The same things were measured in two ways. Each way mixes the same 8 hidden numbers, adds some noise and spreads widely along 5 directions of its own, which tell nothing about the thing.
Some things both ways: the first way, then the second way.
[  6 -37  13 -16 -26   1  -9 -26 -18 -15  14  -2   9  21  12  17  49  11
  -4]
[ -5  29   6  40 -67 -11  10  13  16 -16 -13 -43 -10 -52  56   7 -70  -4
 -15 -14 -14   8 -21  19  26]

[-15 -55 -19 -10   2   1  -4   2  21 -40  11  16  28  10 -16 -15 -38  43
  -6]
[  4   4   7  -4  -9 -17  10 -10  -7  -9  -6  16   7   1 -12  -1  24 -25
 -27   1   1  -9  22 -16 -19]

[ 27 -43 -11  19 -12   9   2 -31  -4 -30  18 -16  30  40 -19  -9   1  36
 -40]
[  5 -13  22 -16   6  13   5  -3   0 -25  15 -11   0   5  13  19  34  -4
   6  -9  30  12  15  -4 -26]

[ 18 -24  46  -4 -26 -23 -10 -18   3 -26   8  19  22  21  34  -8   9  27
  -3]
[ -3  24  36 -26  16  24  32 -22  31 -23   2  -8  -9 -21   6 -43   1  -3
 -30 -19 -16  23 -44   9 -36]

[-13  20  -3  12   1   5  11 -10 -15  51 -27 -24  16  18  33 -15  -7 -15
 -23]
[-19   9   8   5 -47  11  15   1  20 -14  19 -23 -19   3  17  -6   7 -21
  32 -35 -16  13  14 -23  25]

[ 53  -7   4  12 -12   9   5 -36  10 -30  14 -12  18  44 -12 -12   7  30
 -23]
[ -4   0  -4 -30 -12 -10  -3  14  16   5  18 -29  -9  23  -2  17 -11  -6
  14  -7  15 -13  15 -27  -4]

[ 47  29  25  18   7  -7   3  -1 -15  17  14 -25  16  12  16  -9  -5  -1
  -8]
[ 16  -9  42 -35  45  28  24 -17 -15 -13  -3   4  -1  23 -10 -20  31   8
 -13   3  21  30 -31  -8 -49]

[ 31  -1 -23  -1  22  23   1  24  10 -40   2  20   2 -23 -11  39   3 -11
  50]
[ 21   2   5  15  42  -1  23 -37 -21  12 -38  -4 -34  21  11 -23 -16   6
 -38  10 -17  20 -20 -11 -27]

[ 31  -2 -14  -2  25  20  -5  -7   3 -23  12 -14  24   4 -28  -6   8   1
  14]
[ 19 -13  13  20   8 -12  16 -21 -10 -28 -30   4 -16  20  -4 -10 -30 -13
 -23   4   5   7  -2 -27 -28]

[  5  13  -6   3  18  30  -2 -12   4   3   8 -15  19  19 -12   6  23 -18
   4]
[ 15   2   0   4  21  22   6 -10  29  -9  22  -5  -9  27  -7  11   1   4
 -18  -4  -2  22  -1 -13 -19]

[ 25   2  -6  13  -9  23  19 -25   9   3   3 -23  16  48   0 -19 -27  33
 -31]
[-16   5  12 -52 -10 -12   7  12   2  13  15 -18  11   0   3   0  29  -7
   8  -5  17 -10   0 -10 -14]

[ 15  18  20 -17 -18 -28 -10  11  -6  14  25  16   0  -3  20 -11  -8   4
  -1]
[-20  17  10 -20 -18 -28  19   7 -10  -4 -15 -21  -2 -14  14  -3   0 -19
 -20 -10  -1  -8  -2  -3 -11]

[ 23  -3  -4  11  12  23  14   2  17 -28 -12  10   3   6   8  22 -14   8
  23]
[-17  13 -30 -11  -1 -13   0  12   1  19  -1  -6 -10  35  -4  24  30  -9
 -11 -10  -1  -2  27 -22  14]

[-16  -7 -28 -13  12 -23 -23  14  16   2   4  -6  26   2   1 -17 -19   2
  -8]
[  4  30  -3 -18 -22  26  -5  14  17   9  23   2  10  19  -9  15  -6  -5
  12  -5   9  -2 -23 -14  -2]

[-39 -16 -29 -16  23  13   5  21   3   5   9  32 -12 -29 -30   4 -13 -20
   9]
[ -8  15  -2 -27   5  -2  15  17 -18  30 -10  -3   6   3   9   1  34   7
 -20   0   4  27 -11   6   1]

[ 24  -6  -3  16  26  36   4 -19  21 -40  -5 -42  16  52  27  36   4  20
  17]
[ 13  22  29 -33   4  -9 -14  -1  39 -33  33  13   8 -25  -5  -3  21 -26
  -2  -7  24 -33  15  -9 -19]

[-21  22  28 -19  20 -19   4 -13  -7  42   6  18 -36 -13 -11 -25  22 -37
 -10]
[  3 -17 -12 -24  -6  48  37   0   0  52  27  -6   5  42 -17  -8  19  30
   4  -1 -14  53 -18 -14  -7]

[ -6 -29 -10 -12  24  12   4 -15 -10 -16 -10  -6  -7  -3  -7  13  28  -8
  11]
[ 12 -18  26 -39 -12   9  31  16  38   2  55 -26   1   8  -4 -16  -9  17
  27  -7  15  27   7 -19 -14]

[-26 -20 -25 -19  -6  45  16 -21  21  -7 -11  -6  35  40  -3 -18 -22  28
   0]
[  3  20  47 -87  31  51  41 -20  50  28  44 -28  15 -28  -7 -56   7  29
 -19  -1 -20  29 -76  25 -60]

[ 22  45  26  -7 -34 -45 -20   9  -9  44  16   6  17   3  38 -25   1  -7
 -17]
[-21  39  20 -26 -16 -13   9   2  22 -29 -22 -22 -12 -18  26 -24 -23 -25
  -6 -26  -2 -13 -30  -2   9]

[ 16 -78 -17  11 -24 -32 -14 -11  -7 -41  40  40   2   2 -41  -2  10  27
 -52]
[ -6  43  21 -52  -8 -28 -18  57   3   1  -4 -21   7 -45  47   8   5   5
   7  -2  41 -10 -21  22  36]

[  9  -4  -1 -23  -4   4   6  -4  -3  -3   8  17 -11  -6 -15   0  10  -2
  12]
[ -7 -25 -25  -3 -18 -18  19   6   8  29  20 -27  -5  31  -7  26  -6   5
  -8   3  -2   7  45 -28  -3]

[ 15 -12  18   5  -2   1  -2  -8   3 -18  30  17  -7  17  -3  14  10   5
  -9]
[ -7  19  -6 -25  13  12   3  17  -7  28  11 -12   3  17   7  31  36   7
 -22  -1  -2  19  -1  10 -14]

Other things, the second way, with their names:
k195: [ -9  11  12 -30 -12  18   5   3 -25 -13 -28  33  35   4  -7   2  38 -15
 -22   4  35   2 -38  -6  -6]
k357: [ -8  46  -4 -36  19  -8  -7  32  19  18  -3  -1   8 -21  17   7  14   7
 -44   5   3   4 -30  26   4]
k78: [-10 -26 -25  42 -44 -33  21  -1 -16  -2 -16 -16 -10  22   6  28 -26 -15
 -23  -1  -8  12  44 -29  -5]
k571: [ -5  17  14  34 -24   1  32 -56 -26   5 -55  -3 -21 -31  35 -37  -7 -23
 -36  -3 -38   6 -35   2 -10]
k360: [  9   5  17 -54  21   0  -5  -1  36  -1  32 -13 -13   3   7 -24  16   2
  26 -11  19 -10   8 -18   7]
k422: [-22  39   6 -74 -27 -18  -6  33  47   5  34 -13   5 -18   6 -19  17 -15
  26 -24  15 -30  -1  -9  30]
k217: [-23  -5  12 -79  11  -6  -2  45   7  -9   8 -23  17  33  -2  21  15   9
  20 -13  56   1  -3 -18   2]
k549: [ -3  16  25 -22 -31  31  21   3  11   6  15 -23  17 -25  26  -7  -7  11
   9  -8   6  25 -45  21   1]
k88: [ 17  14   1  22  26  20  14 -52 -25  28 -28   8 -23   7   8 -20  16  -6
 -32  11 -31   7 -30  -4 -26]
k163: [ 45 -39  37  10  29   8  24 -76   6 -26  14  23 -22  10 -13 -53  20 -18
  -2   7   1  -1  14 -36 -52]
k709: [  9  40  27 -48  23 -19 -12  21  45 -41  12  24   2  -9  -9 -23   9 -23
  -6 -12  35 -25  -6 -14   0]
k387: [ 33 -10  34 -80  25  22   3   8  26  27  72  -2  27  -2 -16 -11  40  24
  25  16  39  -2  -7  -5 -35]
k525: [-29  -4  -8  52 -23   5  30 -21 -53 -20 -65 -15 -11   2  37  20  25 -19
 -53 -12 -18  38  -6   9 -17]
k631: [  0   8  24 -52   1 -36  11  18  26 -15  21   3   6 -11 -11 -19  21 -16
  -7  -8  20 -17  18 -13 -10]
k272: [ -3   1 -13 -24 -14 -13  12  10  -6  55  31 -43 -12  22   2  21  -9   9
  13   4 -11  -3  15 -19 -16]
k835: [ 26 -16  20  -3  25  -3   8  -3  16 -29   3 -10 -14  17   3  -2 -37   9
 -12   3  26  14   2 -17 -31]
k98: [ -2   8 -21 -17 -28 -11  27  -1  13  58  32   8  -4   3 -12 -22  37  -5
  -6  -1 -33   4  25 -20  16]
k638: [ 17  34   8  17  15  15  -2 -25   0  -4 -19 -10 -27   2  20  -2 -22  -8
 -23  -4 -14  -1 -35   2 -20]
k30: [-18  44 -19 -55 -26 -55 -17  45  49  19  11 -12   8 -37  16  -3 -15 -15
  -4   1  16 -42  14  -4  53]
k909: [-19  15  18 -43 -12  22  19   4  38 -24  11  -1   9   1  -5 -32  12  -8
  10 -23   7  10 -26 -13  10]
k684: [  0 -26  24 -19  32  37  47 -63  -4   4  -4  20  -2  18 -22 -60  64  -4
 -24  -6 -20  37 -17 -16 -46]
k85: [  1  14  -1  -9 -27  21  -6 -20 -31  18  -1  14  25  -4   0  19  36 -17
  -8  18  15 -17 -22  -7 -17]
k282: [ 34  -1  -2  30  19   4  10 -58 -25  30 -24   1 -28   1  16 -17 -22   4
 -28  28 -18   6 -23  -9 -22]
k543: [  3 -10  36 -50  -9  22  40  11  32   1  51 -12   6  20 -26 -28   5  10
  20 -15   2  32 -14 -21 -36]
k198: [  9  -5 -19  27 -14 -20  -7 -20  18 -14   8  -1 -23   8   6  10  -9 -25
 -10  -2  -2 -16  46 -30   9]
k723: [  8  14  13  33  26  67  12 -62 -31 -23 -52  34   4  -1  19 -13  36  -5
 -52   8  -3  34 -67  18 -31]
k713: [ -3   7   6 -23  33  -4   9 -33   9   8  -4  -7 -23   7   7 -26  25 -12
 -21 -11 -13 -10   3 -13 -23]
k199: [ 21  -2  17 -12  -2  14  10  -9  13  -2  28  21   2  15 -17 -13  17  -5
   8   3  13   7   1 -27 -13]
k231: [ 16 -17  -5 -35  34  22   9 -26   9  48  42 -15  -4  32 -12   1  43  16
  -4  10  -5  12  13 -14 -36]
k171: [-20  11   8 -53 -27  31  19  65 -13  10  25  -2  32  49 -24  25  43   8
  27 -21  29  36 -20 -14   4]
k836: [  8  20  39 -44  16  31  40 -22   6  33   7 -14 -13  -6   6 -66  11  12
  16 -10 -24  31 -61  -3 -11]
k454: [  7  -9   4  -6  -9  20   9 -51  22   9  20 -22   2 -23  26 -11  -8   2
  -7   7  -5  -8 -12  -3 -23]
k50: [-18 -27  -5  31 -40  -1  38   9 -21 -19 -33 -20  18  13  17  25 -28   6
 -31  -2  15  49  -5   0  -6]
k813: [  5   4  23 -27  21 -14   8  20  25 -15  -5 -32  -6 -17  34 -13 -35  19
 -19  -1  24  27 -19  13  -1]
k870: [-18 -14 -22   3  -3  13   6 -26 -11  -4 -21  18  20  23  -7  16  39 -15
 -45   8  10   4   9  -8 -17]
k700: [ 15   1  -9  19  11 -36  12 -26 -11  20 -19   5 -33  12   5 -26   3 -12
 -25   8 -19  -3  24 -26   3]
k862: [ 19  16  25   4 -14  12  20   5 -16  11   3 -15  -5 -12  13  -3 -14   6
  -3   3  -1  21 -33   5 -19]
k431: [-22 -20   3 -24 -26 -15  42 -30  22   1  30 -14 -23  18 -23 -33  32 -32
   7 -30 -34  -8  48 -43 -28]
k749: [ 12  -4  10 -18   6  23   4  20   0   3  25   7  10  29  -4  22  24  13
   8   0  27  26  -2  -8  -6]
k706: [ -6 -20  20 -42  -6 -28  23   7  16 -23  15   6   7   9 -16 -22  30 -19
   2 -13  21  -3  40 -28 -13]
k58: [ -9   4  18 -83   2  10  20  38  13  21  29  -6  39  12 -20  -3  18  17
   4   4  33  17 -30  -3 -18]
k116: [ -9   8   4  35 -34  11  36 -36 -35   8 -44   2  -6 -10  16 -24  -2 -20
 -35  -2 -31  19 -31  -5  -9]
k509: [-16 -37  -8 -20 -13 -10  25  16  12 -15   9   1  12  43 -22   7  22  -3
  -9 -12  20  29  36 -29  -4]
k464: [-16  39  16 -66   7 -26  -3  -9  55 -18   5   6  -4 -37   6 -55  14 -27
 -11 -17   5 -36  -8 -10  14]
k875: [-21  14 -50  40 -56  16  -1  27 -43  51  -7 -23   1  38  21  70  10   3
   0   1 -10  24   5  -6  30]
k565: [  12   36   57 -107   65   22   15   22   16   39   40  -36   -4  -16
    5  -29   31   36    5    0   12   17  -57   27  -50]
k463: [-17  37  10  -9 -24  19  10  10  11   3   2 -39   0 -23  32  17 -17   0
 -11 -15  -9   6 -36  19 -10]
k607: [ -4  -6   8 -31 -16 -25  11  23   2   1  10  -5  18  -3   8   4  15  -2
  -5   3  29  -1  18  -8   6]
k677: [ 30   3  34  14  23   8  19 -26   5 -27  -5   5 -24   4   8 -24 -15  -2
 -15   1  -1  19 -15 -10 -34]
k558: [-11  -6 -17 -14  11  26  -9 -13 -28  29  -6 -20  -3  24  29  34  46  14
  -3   0  15  13  -4   1   3]
k868: [-15  11  -3 -39 -47 -21  21  15  48   6  43 -32  -8  16 -15 -13 -34 -21
  31 -20 -10 -25  24 -42   7]
k816: [ 31   8  19  19  32   3  11 -40   5   2  -1 -11 -39  -6  15 -28  -6  -4
 -22   1 -19  12  -4  -8 -23]
k988: [  1  -6  29 -41  18  -3  13 -37  20 -18   7  27  20 -38   4 -44  57 -18
 -29   6  15 -12   1   3 -22]
k206: [-18   3  22 -26 -22 -35  28  18  -3  -4 -33 -11  10 -49  43 -33   2   1
 -17  -5  20  19 -13  12  33]
k181: [-17  28 -51  68 -39 -44   7 -20 -18  22 -39  -1 -38   2  15  15   8 -42
 -46  -9 -56 -12  42 -19  23]
k496: [ 17 -14  22   9  -1  -4  32 -49 -10  10  -9 -10 -15 -13  13 -32  -8  -6
 -14   7 -18   5  -6 -16 -32]
k462: [-17  18   4 -41  -2 -26   9  24  12  -4 -13   5   5  -3   8 -18  19 -14
  -9 -11  15  -3   0 -12  23]
k362: [-45  30 -13 -42 -39 -10  -5  65 -10  10  -1 -23  37  -8  18  55  30  -3
 -16  -9  31   7  -5  17  18]
k154: [ -9  24  -4 -20 -13  16  10   8  10  31  19 -14  -8   0  13  -4  29   2
   6 -13 -14  16  -8  -2  18]
k827: [ -2  20  -6 -10 -30  14  10 -20  38   6  32  -5   4 -18  -1  -6   8 -15
 -14  -8 -24  -8   2  -4 -12]
k420: [  5   6   8  -8 -13   2  33  29 -15  23  -5 -12  -1  32  -6  -1 -31  19
   2   5   2  38 -30 -12  -7]
k449: [-21  -8   1 -11   5  23  22 -13   5 -16 -22  -9   6   7  18  -7  28   1
 -24 -13   5  34 -11   1  -6]
k902: [  9  40  30 -62  35  59  21  -4  20  33  24  14  11  -6  -8 -40  52  26
  -8  -6  -7  38 -73  21 -14]
k287: [  0 -11   1  13   5  53  26 -19 -40  21  -9  -6   4  39   0  21  28  16
 -18   6  -3  57 -35  -1 -32]
k719: [-23  -5 -16 -22 -16 -34   0  12  17  -2   0 -33  -2   1  14  17 -16 -12
  -9  -6  15 -19  26 -17   3]
k397: [  1  -2 -37  38 -55 -26   3 -22  10  22  14  -1  -7   3   1  14 -17 -20
 -14   5 -23 -24  45 -32  11]
k733: [ 19 -27  -6  -6   4  26  10  -1   6  14  49  13  -4  46 -18  16  49   5
  16  -4  11  21  36 -29 -11]
k892: [ -6   3  12   9 -22 -43  15   0   9 -27 -16 -14  -5 -27  19   0 -21 -22
 -27  -4   2 -10  24  -7 -10]
k505: [  0   7 -11  18 -15   0  10  -9  -3   9 -12 -22 -27  25  13   4 -38  -1
   0  -3 -11   7  -5 -21   6]
k559: [-12  27  -8 -16 -28 -34  -8  20  -3  19 -15 -22  -2 -30  44   6  -7  -4
  -3   3  12 -16   1   7  42]
k664: [ -7   8 -16  19 -52 -54   7 -23  12  -5 -26  16  -2 -28   6 -26 -28 -42
 -30   8 -12 -37  19 -25  22]
k582: [ 24 -31 -19  49  20  14  16 -61  -1  -8 -23  42  -4  20  -5 -14  19  -5
 -54  22 -10  31  15 -17 -10]
k774: [ 17 -30  12 -12  10  35  11 -38   4  21  37  -9   3  15   1  -1  25  16
   8  11   9  20   6 -12 -25]
k240: [  0  10   7  -3 -26 -25   9 -14 -17  24 -13 -26 -15 -29  36 -10  -9  -6
   0   5  -8 -16  -2  -2   3]
k825: [ 35 -11   0  24  10  48  11 -26  17   9  46  -8 -31  54 -16   9 -10  13
  22  -5 -16  33   0 -30 -22]
k127: [-28  30  -8  -1 -32  -1   6  37 -38  17 -49   3  34 -25  43  20  24   7
 -38   7  20  33 -40  36  38]
k226: [ 16 -25  -7  24  -5   6  18 -16   9  -5  -3 -14  -5   4  13  12 -34  13
 -27  13   9  25   7  -4 -17]
k557: [  5 -35 -45  72 -37  20  18 -55  -3  23   9 -15 -20  42  -2  24 -21  -6
 -17   4 -36  15  33 -37  -9]
k526: [  4 -16   4 -13  13 -23   9 -32  20 -21 -10   6 -19  15  -3 -32  -2 -22
  -9  -6   3 -14  24 -36  -7]
k949: [ -8  -2 -15   6 -32   0  14  -4 -25  55  -4 -48   4 -11  38  29 -17  16
 -21  12  -9  15 -12  19  -9]
k693: [-11  37  40 -44  -8 -40  20  38   1 -11 -18 -41 -10 -41  38 -23 -30  -3
  -5 -15  17  -3 -30  15   2]
k786: [ 12 -15 -12 -20   9 -32   0 -12  32  12  13  -7 -17  14  -1 -15 -20  -4
  -8  10  10 -15  35 -36   8]
k335: [  2 -17   5  27  -4 -25  29 -53 -10   5 -43   2 -26 -11  24 -52  -7 -13
 -28   4 -24  10   2 -19  10]
k112: [ -1   3 -12  -9   7 -21  -1   8  33 -10   6 -22 -15   8  12   6 -23  -5
 -12  -6   7  -4  26 -17   7]

Some of these things the first way, each followed by its name:
[ 18  -6  44   6  -9 -56  -8  -5 -16  13  18  18 -22  -5  17  -8  14  -4
 -28]
k733
[-22  10 -19 -11  -2 -27 -10  10  12  25   0  20  -4  -5   3 -20 -19 -12
 -23]
k422
[ 24  20  20   9 -14   1  -1 -13   6  19   4 -29  36  40  24 -24 -14  18
 -17]
k723
[ 34   4 -26 -12  -4 -26 -15  11 -10   0  17  14  17 -22 -27 -30  -6   0
  -8]
k217
[ 33  -8 -21   9 -18  45  18  -5  -4  -9  -9 -14  40  19  -3  14   0  16
  13]
k112
[  9  10  21  -3  27   5   1 -20  12 -10  23   1 -20  23 -10  -1  19  -9
  -7]
k631
[ 12   1 -38  -3  14  40  15 -16  12 -16   7  -7 -15  28 -14  23   6   1
   2]
k240
[ 22 -23   6 -15 -24  28  12 -26 -18   0  12 -15  21  21 -21  -3  30  19
  -2]
k226
[ 12   3   8  -3 -12 -19   6  29  -7  10   6  36 -13 -29   9  14 -19  -4
  15]
k700
[ -5  11   7  -6 -20  12  12   1 -22  44  14   0  30   5   1 -26 -16   6
 -16]
k525
[-34  12 -30 -37  20  14  -4  -4  23  11   8   4 -16   8 -21  -7   6 -18
   8]
k397
[-21  15 -15 -29 -15 -46 -19  14   0  43   5  21  19 -17   1 -54 -25  -5
 -26]
k868
[ -5 -17 -36 -28 -20  28   9 -10  -3   4  22   9  -4  13 -32   1   4  14
 -14]
k949
[-21  -2 -66 -49  -5   6 -20   6  17  -4   7  11   2   0 -22   0  11  -8
  10]
k454
[-34  34 -41 -24   4  16  14   9  -6  65  -2  18  -4 -21 -40 -38 -10 -36
 -17]
k335
[-21 -24   0   2  48   9  -3   4  28 -50 -21  20 -19  -1  22  43   6 -12
  39]
k902
[-20   4  40 -32 -21 -87 -21  12  -1  30  17  64 -13 -34  13 -60 -23  -1
 -27]
k684
[-31  -7 -42 -30  -1   2 -25  20   0   4  16  13  15 -11  -2  13   8 -13
  13]
k463
[ 45  49  12   5  -1  15  -3 -20 -25  44  36 -36  16  19 -27 -14  45 -29
 -20]
k835
[-14  22 -17 -24 -11   6   4  13 -17  47 -10   5  25 -19  -1 -22  -7 -17
   8]
k449
[  0 -12   8 -16  -4   5  13 -11 -12  18  -6   1  27  -5 -12 -40 -11  12
  -5]
k509
[ -5   4  -7 -40  24   9  -2 -11  34 -30  -6   8 -21  12   0   2   2   5
  38]
k664
[ 34  16   4 -13  14 -27 -26  -9   8 -22  30  25 -24  -4 -20   4  45 -27
   4]
k505
[-13 -16 -14  -9  32  -7 -16   1  -3 -16  26   2 -16  -3 -16  16  21 -19
  -3]
k862
[-51 -35 -45 -12  -2 -38 -10  28   1  20  -9  51  14 -39 -20 -37 -47  -3
 -31]
k836
[ 41 -19  45  -1 -15 -21   7 -32 -11 -17  21   4 -19  23   7  -3  22  23
 -21]
k607
[-14  -2   2   4  25  28  18 -30  -3  19 -14 -34  24  28  -4 -32  -8   5
 -19]
k543
[-16 -31   4 -26  -9 -53 -15  -2  -3   4  23  43   3 -23 -27 -53 -15  13
 -37]
k706
[ 25   3  28  -6  14  18   6 -24   3 -24  16 -13 -15  32  14  21  24   8
  13]
k362
[-14 -46 -10 -12  -6  19  21  15 -16  -8 -18   4   8 -16  11  25 -17  22
  27]
k127
[ 16  -7 -38   0  21  76  16 -22 -12  -9   8 -21  13  12 -51  28  48 -23
  17]
k813
[ -6  25 -16 -32   4  10  -4 -10   9  22  -3  -3  -6   7 -10 -10  23 -20
  11]
k557
[ 10   6 -30 -11  33  -9 -16  -4  17 -21   7  -1  -7   1 -17  -6   8 -11
   3]
k163
[ 25   9 -38   2  22  49  18 -22  28 -20 -16 -15  25  28 -30 -14 -10   7
   6]
k526
[ 42  -1  45  17  -4 -18   6  -2 -30   8   1 -20  -4   6  39  24  17   3
   8]
k749
[ 33 -18 -14  26 -46  21  24  -7  10  -1  -7   1  54  39   5 -22 -59  60
 -31]
k713
[-33  37  15 -41  10 -25 -24  -5  18  23  15  13 -29   8  23  -2  27 -31
   9]
k827
[-33 -17 -32 -23 -20 -13  -5  23 -27  41 -14  -6  23 -20  18  -6 -16   1
  -1]
k549
[  3 -46 -38  -5 -20  25  20  -8   5 -18  -8  -2  38  22 -14 -19 -43  50
 -16]
k496
[-38 -21 -10  -6  -6   6   4  17  23  -5  11  48   6   0  -7  -1 -35   9
  -5]
k181
[ 27  11  15 -18 -10 -44 -18   8  11  -5  15 -14  -3  19  44  -4 -28  30
  -5]
k85
[ -4 -11 -40 -28   6 -14 -19  53  -3 -23 -22  22   3 -47  29  46  -9 -11
  68]
k198
